All groups share one centre, and each spreads out both ways along 13 directions, with some noise.
In the rows, 128 means zero.
Known rows, each followed by its group:
[133 130 119 154 130 141  91 156  98 135 121 131 202 168 135 123 173 154
  64 107] -> z_957
[109 109 137 142 126 125 147 140 139 139 143 128 109  95 145 128 118 156
 119 140] -> z_774
[163 171 152 174 142 140 107 197 162 114 112 108 153 140  99 110 145 116
 107 105] -> z_774
[139 142 133 112 127 121 157 112 123 147 134 128 128 127 132 149 122 130
 128 126] -> z_957
[ 93 190  91 137 105 130 129 149  87  96 130 141  99 127 120 135  94 115
 146 124] -> z_957
[104 147 133 165  94  65  82 175 127 129 156 168 113 143 154 132  56 176
 127 183] -> z_383
[123 113 136 140 135 136 140 171 132 142 153 159 109 113 147 116  67 132
 138 149] -> z_383
[110 123 147 129 138 111 141 147 126 164 145 136 113 121 144 127  93 167
  98 159] -> z_304
[134 154 124 127 111 151 180 155 153 134 157 100 128 141 115 135 129 112
  75 138] -> z_774
[105  68 197 157 172 176 182 176 102 113 167 151 175 123 163 135  81 161
 181  86] -> z_774
[ 84 115 147 117 132 136 106 141  86  90 131 116 138 146 132 141  99 153
 134 126] -> z_383
[172 140 113 140  87 103 122 148 168 154 137 126 113 117 120 134 114 135
 112 144] -> z_953
[177 126 122 111  88 144  85 173 130 159 128 125 134 139 109  98 103 134
  97 149] -> z_953
[154 105 121 139 150 107  91 128 161 160 127 136 125 136 131 141 126 119
 113 140] -> z_147
[100 134 100 136 121 150 114 147 115 132 164 153 135 128 149 171  71 142
 107 123] -> z_304
[144  93  80 154 125 144 103 172  95 209 141 179 126 146 133  96 102 128
 104 141] -> z_147
[ 78 128 132 104 100 119  92 141  80  99 126 112 139 116 160 137 124 179
  78 157] -> z_383
[189 177 185  87 171 183 138 121 166 163 129  91 177 157  80 139 177  81
 133  94] -> z_953
[174 149  97 200  71  80 140 126 168 172 105 133  76 109  69  60 174 144
 171 128] -> z_383
[113 145 106  84 152 131 162  80 119 149 127 107 141 147 143 166 168 109
  44 141] -> z_957
[137 155 118 102 152 103  77  94 159  98 100 164 149 132 165  89 126 108
  88 163] -> z_774
[144 129 134 137 133  82 156 110 126 134  95  97 130 112 129 161 144 173
  85 106] -> z_953
[178 134 181 127 211 181  76 185 120 154  96 123 204 175 103  98 130 116
 100  82] -> z_774
[140 118 195 171 174  97  99 169 140 118 116 100 139 158 100 170 124 137
 183  95] -> z_774
[116 157 119 117 125  75 110 101 153 138 156 120 105 224  85 169  69 118
 117 168] -> z_383
[127 139 115 167 115  74 114  98 175 125 128 125 110 133 116 149 144 138
 132 136] -> z_383
[112 142 145 157  75 121  70 192  85  82 110  94 146 141  99 104 135 187
 123 117] -> z_957
[145 131  99 154 103 160  94 189 105 113 128 148 142 106 143 124 116 116
 135 108] -> z_147
[152 170 139 135 148 120 142 161 124 123  99 127 113 127 115  94 140  94
 139 130] -> z_774
[148 113 174 121 103 171 131  93 207 150 168 109 142 126  72 110  82 193
 146 105] -> z_147
[ 83 104 163 169 155 119 139 137 135 119 144 130 137 113 150 148 118 184
 129 117] -> z_774
[ 86  72 131 148 201 139  79  86 143 115 118 145 152 144 137 131 134 138
 127 102] -> z_774
[143 143 151 148 166 112 121 111 153 131  86 103 118 116  95 129 171 125
 155  97] -> z_147
[131 143 148 152 154 155 160 157 127 117 117 142 149 123 129  72 133 132
 120 109] -> z_304
[ 82 133 136 203 175 114 165 104 175  66 138 170 155 149 145 105 133 130
 150 106] -> z_147
[114 186  98 143 134 136 120 151  87 141 132 154 139 159 120 140  96 128
 108 113] -> z_953
[141 178 143 138 150 113 184 127 143 142 136 145 143 128 144 145 123 124
 120 120] -> z_147
[ 85 160 181 125 178 141 199 122 101  59 117 124 173 163 133  98 123 143
 120 102] -> z_304
[153 170 151 143 115 124 111 135 154 111 118  93 138 138  85 142 162 119
 161 102] -> z_953
[120 162 110 133  90 151 130 140  81 106 131 118 147 143 103 144 119 146
 142  90] -> z_953
[ 80  81 118 164 124 129 165 108 113 158 165  94  87 158  74 197 118 150
 181  93] -> z_774
[101 127 112 141 140 173 102 134 105 103 141 149 177 183 112 113  98 134
 112  98] -> z_304
[113 101 125 128 119 192 185 134 165 106 176 108 138 147 106 132  93 120
 102 109] -> z_383
[ 82 158 107 208 152  96 118 147 176 114 149 143 107 144 125 169 115 125
 124 126] -> z_774
[124 114 105 105 162 171 154  85 154 142 118 104 132  90 140 150 184 102
  73 107] -> z_383
[120 164 164 139 192 161 123 188 109  74 105 137 166 159 123 100  78 118
 121  94] -> z_304
[108 125 128 133 173 175 100 136 120 135  97 101 146 149  90  83 163 131
  72 104] -> z_957
[ 68 158 108 135 162 149 104 126 181 111 128 118 104 128 123 100 127 118
  40 163] -> z_147
[ 98 131 133 160 137 138 127 148 154 100 146 141 151 133 148 109 125 147
  87 134] -> z_304
[139 144 120 134 134 113 124 125 150 117 136 142 145 137 149 150 124 113
 111 134] -> z_957
[146 184 129  87 162 147 129 128 120 147 109 102 129 105 132 183 136  99
  91 111] -> z_147
[137 103 151 101 120  82 129 124  87 106  77  99 100 130 122  85 166 119
 159 155] -> z_147
[122 153 114 110 129 148 147 156  90 139 121 133 101  91 145 136 101 114
 129 129] -> z_304
[140 143 152 117 131 142 137 177 131 141 146 149 131 109 155 106  95 124
 122 156] -> z_953
[ 67 136 134 123 162 135 125 147 104 107 146 145 133 110 186 162  86 141
  90 147] -> z_147
[123 136 115 136 125 120  82 123 144 141 121 101 129 119 117 171 153 149
  88 119] -> z_383
[128 147 112 134 126 144 116 141 110 139 114 105 111 114 104 153 131 128
 131 100] -> z_304
[118  83 138 143  39 104  95 159 109  90 149 137  92 110 124 100  61 179
 215 150] -> z_957
[ 70 153 130 119 144 123 158 115 114  82 126  99 126 114 154 172 145 136
  87 128] -> z_147
[168 156 107 160 108 119  88 171 173 205 126  88  90 109  78 162 127 152
  80 122] -> z_304
[114 151 106 103 117 147 128 106 136 128 155 128 107 137 117 150 127  85
 143 144] -> z_953
[107 107 115 162  97  81 132  84 117 165 125 147 105 136 108  81 149 188
 147 142] -> z_383
[139  99 161 117  88 125 148  85 130 122 145  91 157 159  89 156 136 181
 156  97] -> z_953
[119 143  56 116 126 160  93 100  98 147 141 165 131 125 145 176 131  82
 135 110] -> z_304
[117 166 132 141 121 152 198 152 134  96 128 103 117 129 101  91 140 113
 114 118] -> z_383
[124 122 129 126 114 145 132 153 127 113 129 130 115 101 140  98 112 127
 127 140] -> z_957
[168 197 143 173 135  72 142 171 111 181 106 151 145 141 131 117 155 144
 114 132] -> z_957
[143 143 139 122 135 154 145 156 107 131 124 112 138 133 114 132 129 114
 129 105] -> z_774
[ 91 112 111 109 176 171 155 103  92  96  99 123 108  90 138 128 144  92
 158  91] -> z_304
[117 165 178 141 202  89 112 140 141 140 104 104 131 159 113 157 125 138
 100 128] -> z_383
[167 133  65 156 129 125  46 169 127 153  91 136 125 124 113 137 117 114
  75 106] -> z_953
[154 173 130 103 144 131 183 131 124 169 125 122 119  91 147 166 137 112
 103 121] -> z_957
[ 72 139 105  96 181 118 102  96  67 170  92 124  94 134 127 127 144 130
  83 152] -> z_383
[119 146 143 144  94 121 108 161 132 115 124 106 109 137  90  76 139 142
 138 152] -> z_953
[162 113 117  87 109 133 116 111 142 141 136 138 129 103 154 152 107 116
 123 142] -> z_774
[116 167 136 139 144 119 165 111 141 112 113 118 112 111 116 124 148 121
 143 112] -> z_147
[144 131 119 155 109 118  99 136 145 141 108 121 121 108 114  91 189 130
 123 135] -> z_304
[118  90 122 134 176 169 129 122 132 143 132 133 130 139 118 126 128 101
 136 105] -> z_774
[106 128 130 121 134 148 168 116 137 145 150 128 109  93 142 143 130 123
 135 132] -> z_953
[126 146 167 126 163 128 114 133 164 126 101  79 124  98 113 143 159 147
  90 119] -> z_147
[146 125 122 127  84 133 122 122 152 116 145 104 119 102 119 169 133 129
 155 115] -> z_953
[122  93 129 142 118 167 132 138 120 146 130 110 121  96 115 129 134 154
 135  98] -> z_383
[ 81 158  71 138  92 170 129 108  91  94 121 108 119 160  70  99 161 116
 126 101] -> z_953
[113 114 175 131 180 111 127 138 146  77 112 135 131  90 179 135 119 122
 156 132] -> z_957
[181 132 165  82 186 153 139 116 119 184  94  91 140  91 121 183 156 112
 132  78] -> z_957
[ 73 180 110 109 142 176 164 128 134 107 165 146 109 126 144 111 128  66
 123 162] -> z_953
[168 166 133 111 155 169 119 197 140 123 113 135 144  88 163 116 124  76
  86 130] -> z_774
[136 161 127 158 128  95 181 122 140 151  91 110  69  77 104  95 185 123
 148 129] -> z_304
[112 140 155 116 144 122 102 131 127 103 109  97 126 124 122 146 131 144
 115 124] -> z_147
[ 92 103 113 137 141 141 122 116 120 123 132 130 113 136 115 115 117 132
 130 124] -> z_383
[ 82 142 134 164 126 155 144 139 142  66 136 136 129  99 138 107 117 148
 143 108] -> z_147
[ 83 121 144 194 120  89  49 188 100  83 118 129 175 152 152 121 152 191
  89 136] -> z_957
[157 132 157 146  97  98 127 173 173 119 145 145 136 154 127  67  84 151
 110 174] -> z_304
[161  95 159 113 185 147 154 112 179 142 127 148 160 127 155  99 136 103
 105 132] -> z_957
[133 169  85 123  95 141  85 132 121 107 128 117 150 183  91 133 129 105
  90 123] -> z_957
[106  83 101 122  82 175 132  84 121 107 163 129 176 120 147 153 165 153
 120 100] -> z_304

New rows, each followed by its group:
[107 145 125 115 150 143 104 137  99 162 102  87  92  90 113 162 154 131
 107 117] -> z_953
[157 126 175 147 131  92 103 185 138 106 136 165 179 121 196 137 103 147
 123 147] -> z_957
[185 149 122  99  94  99 139 122  90 139  97 105 132 159  98 130 159  99
 145 123] -> z_147
[170 121 131 120 127 100 100 153  84 147  79 121 125 111 128 136 115 154
 127 108] -> z_953
[151 120 100 124  99 118 123 139 137 124 118 113 109 110 136 133 153 101
 112 140] -> z_147
[135 134 137 108 125 145  92 127 169 142 174 127 144 155 124 164 105 111
 125 147] -> z_953
[108 115 131 188  81 102  70 156  79 119 112  99 175 172  94 119 185 209
 104 100] -> z_957
[117 141 160 128 133 129 128 148 136  89 144 113 161 162 124 142 103 147
 110 125] -> z_383
[186 126 103 117 134  88 125 117 137 160 107 145 143 145 143 150  97 133
  70 127] -> z_953
[125 139 133 126 131 148  70 156 137  64 118  84 161 152 114 172 138 106
 108 102] -> z_774
[121 101 102 147  97 105 113 151 128  99 120 129 130 103 162 138  98 170
  76 134] -> z_953
[131 146 121  91 112  92 122  88  98 136 115 129 122 129 142 151 135 135
 129 144] -> z_383
[114 127 163 110 162 112 121 109 110 114 108 120 148 110 166 142 169 139
 126 133] -> z_304
[154 136 136 127 132 110 109 132 148 129 127 132 118 118 132 151 120 110
 163 129] -> z_953
[156 152 106 108 113 115 103 133 117 135 119 150 124 121 145 123 115  99
 133 146] -> z_383
[112 112 151 145 156 121  83 135 142 124 121  98 135 174  87 130 119 151
 114 121] -> z_383
[ 90 116 125 105 134 122 122 104  93 120 142 127 141 146 148 174 113 147
 108 135] -> z_957
[119 105 108 107 149 147 142  98 110 168 118 117 111 105 132 143 156 121
 106 122] -> z_957
[100 141  99 152 120 134 118 126 112 180 151 153 144 130 139 141 120 182
  67 131] -> z_383
[187 110  84 135 128 108 114 180  70 180 113 159 157 153 161 153 149  81
  94 131] -> z_147
[135 108 137  72 139 150 170  85 161 127 134 102  75  61 134 177  99  98
 170 122] -> z_957
[103 158 144 101 102 115 171 112 122  71 128 112 120 130 131 104 126 134
 128 148] -> z_147
[162 118 117 117 125 145 164 146 131 155 135 144 168 120 159 128  98 154
  47 119] -> z_953
[107 138 115 158 124 102 117  92 131 135 141 152 149 163 124 141 126 163
 124 121] -> z_383
[152 162 168 117 111 137 158 168 131 192 141  89 120  96 109 143 135 171
  88 134] -> z_953
[168 136 112 158 109  94 113 138 142 121 120 147 151 142 126 138 101 145
 126 106] -> z_953
[ 93 130  75 120 117 113  81  87  68 137  99 151 108 138 122 103 148 130
 135 139] -> z_383
[ 99 143  89 115 102 163  78 165  76 116 108 122  78 111 109  79 129  94
 150 149] -> z_953
[138 123 106 136  93  78  23 179 122 104 113 122  96 102 150 184  82 137
 127 153] -> z_953
[ 92 117 138 111 155 102 131 101 134 140 137 119 109 153 128 148 108 141
 102 158] -> z_383
[138 137 108  82 154 140 128 103 166 143 105  92  82  91 126 144 151  70
  87 149] -> z_957
[ 91 139 135 189 163 116  82 155 165 106 161 158 164 225 103 120  64 147
 106 134] -> z_383
[158 184 166 166  85  80 149 131 151  42 105 119 169 125 127 105 173 148
 167 102] -> z_383
[ 74 100 108 103 152 153 143  97 111 131 129  90  83 135  99 152 123 113
 117 126] -> z_383
[147 192 140 190 172  75  97 186 209 115 121 142 152 113 177 151 157 112
  45 154] -> z_957
[ 71  93 150 110 161 172 161 116  92  44 112 111 138  91 161 127 136 128
 153  92] -> z_304
[101 133 172 177 185 140 110 157 141 123  88  95 131 119  89  87 159 169
 116  92] -> z_957
[ 87 166 133 111 104 173 138 174  75 130 149 145 100 135 115  52 105 113
 159 168] -> z_953
[140 145  47 145  79 178  80 138 107 177 138 133 128 145  82 125 143 120
 102 103] -> z_304
[161  97 177 123 127 134 115 163 144 152 145 149 155 132 139  93  88 152
 142 144] -> z_953
[ 92 115 142 121 133 124 169  95  73 141 117 103  98 126  97 150 130 160
 179 100] -> z_383
[ 79 152 128 142 136 135 166 138 133  98 140 128 100  87 155 128 140 120
 135 138] -> z_953
[139 137 114 120  97 119 161 141 120 115 140 114 148 131 149 155 146 123
  83 137] -> z_147
[ 78 105  64 194 150 131  71 142  93  66  82 133 147 119 140 144 129 158
  79  69] -> z_953
[185 187 155 154  99  95 106 187 151 135 127 135 157 143 118 113 113 148
 115 135] -> z_383
[117 143  69  56 128 151 119  74  80 178 124 136 121  83 178 190 149 111
  65 140] -> z_383
[130 102 162  83 156 138 100 133 153 101 141 133 144 131 163 138  75 120
 114 154] -> z_957
[120 160 149 104 119 153 150 179  69 139 111 119 116 110 126  75 120 141
 109 145] -> z_953
[191 163  93 150  93 121 125 120 179 140 142 175 167 139 135 108 137 108
 113 127] -> z_383
[110 104  98 103 188 183  60 142  71 181 130 176 145 105 181 165 103 108
 113 118] -> z_304
[148 181 130 154  71 146  86 171  99  92 116  97 138 127  77 149 142 137
 196  75] -> z_953
[137 152 147 127 112 146 160 164 105  62  91  96 115 107 102  78 133 115
 164 101] -> z_304
[142 152 145  96 125 138 160 114 158 115 132  97 101  87 121 174 103 115
 151 116] -> z_957
[ 94 117  89 125 135 117 145  58 132 146 153 167 128 175 129 130 111 128
 121 144] -> z_383
[137 130 145 114 120 122 116 132 112 117 117 123 140 119 140 129 142 134
 138 130] -> z_304
[131 171 129  98 129  95 111 134 108 161 130 144 134 119 170 153 114 144
  69 169] -> z_383
[128 163 129 163 131 130 135 142 171 120 115 103 104 103  94 128 139 131
 128 105] -> z_957
[157 189 152 123 110 138 134 169 123 158 138 106 130 114 110 157 127 137
 135 117] -> z_953
[193 237  90 102  90 104  87 122 169 143  83 102 121  74 127 148 176 113
  44 136] -> z_774
[117 127 122 135 116 120 113 134 140 125 140 139 129 128 143 119 118 143
  99 150] -> z_383
[184 133 139 145  85 109  70 174  96 106 100 126 156 129 114 148 102 158
 171  85] -> z_953
[137  99 102 148 112 136 149 110 185 142 132 123  97 135  91  65 148 114
 115 144] -> z_383
[124 148 105 149 120  98  89 185  99 104  95 143 109 101 159 120  98 138
  96 144] -> z_953
[152 154 143 132 133 138  94 151 161 125 134 142 148 144 115 107  92 128
 123 129] -> z_147
[125 107 103 113 160 157 125 110 118 146 123 151 138 136 139 111 132  98
 112 125] -> z_957
[176 182 176 120 151 135 143 195 120 142 100  87 121 129  86 134 114 112
 138 106] -> z_383
[106  82 104 112 126 143  84  57 106 113 107 102 126 103 116 186 153 144
 166  79] -> z_774
[138 120  93  96  83 163 121  98 100 133 130  85 148 135 102 176 159 130
 107  91] -> z_957
[142 155 134 128 109 123 114 168  82 157 123 116 134 106 136 174 126 157
 116 115] -> z_957
[143 171 174 146 158  79 144 163 140  83 130 169 170 130 191 140 105 123
 141 142] -> z_957
[131 128 152  99 122 130 115 133  94 143 104 102 136 133 115  99 161 150
 102 141] -> z_304
[139 150 123  71  96 112 130 133  74 151 110 121 102  71 168 149 128 135
 115 159] -> z_383
[135 109 114 116 146 133 140 122 119 122 105 148 110 103 147  85 128  95
 142 137] -> z_953
[135 163 139 142 155 122 115 137 138 128 117 115 144 170  92 131 118 133
 105 112] -> z_304
[136 141 142 140 131 125 143 156 125 131 138 123 108 165  85 133  74 116
 173 118] -> z_383
[176 106 157  40  94 177 149 161 139  91 125  91 152  52 192 120 142 105
  73 154] -> z_383
[101 136 123 115 135 110 125 143 112 112 129 132 118 122 163 139 113 124
  98 159] -> z_147
[171 169 111  75  76 119 118 165  72 141 102 143 104  81 162  97 120 106
 128 170] -> z_383
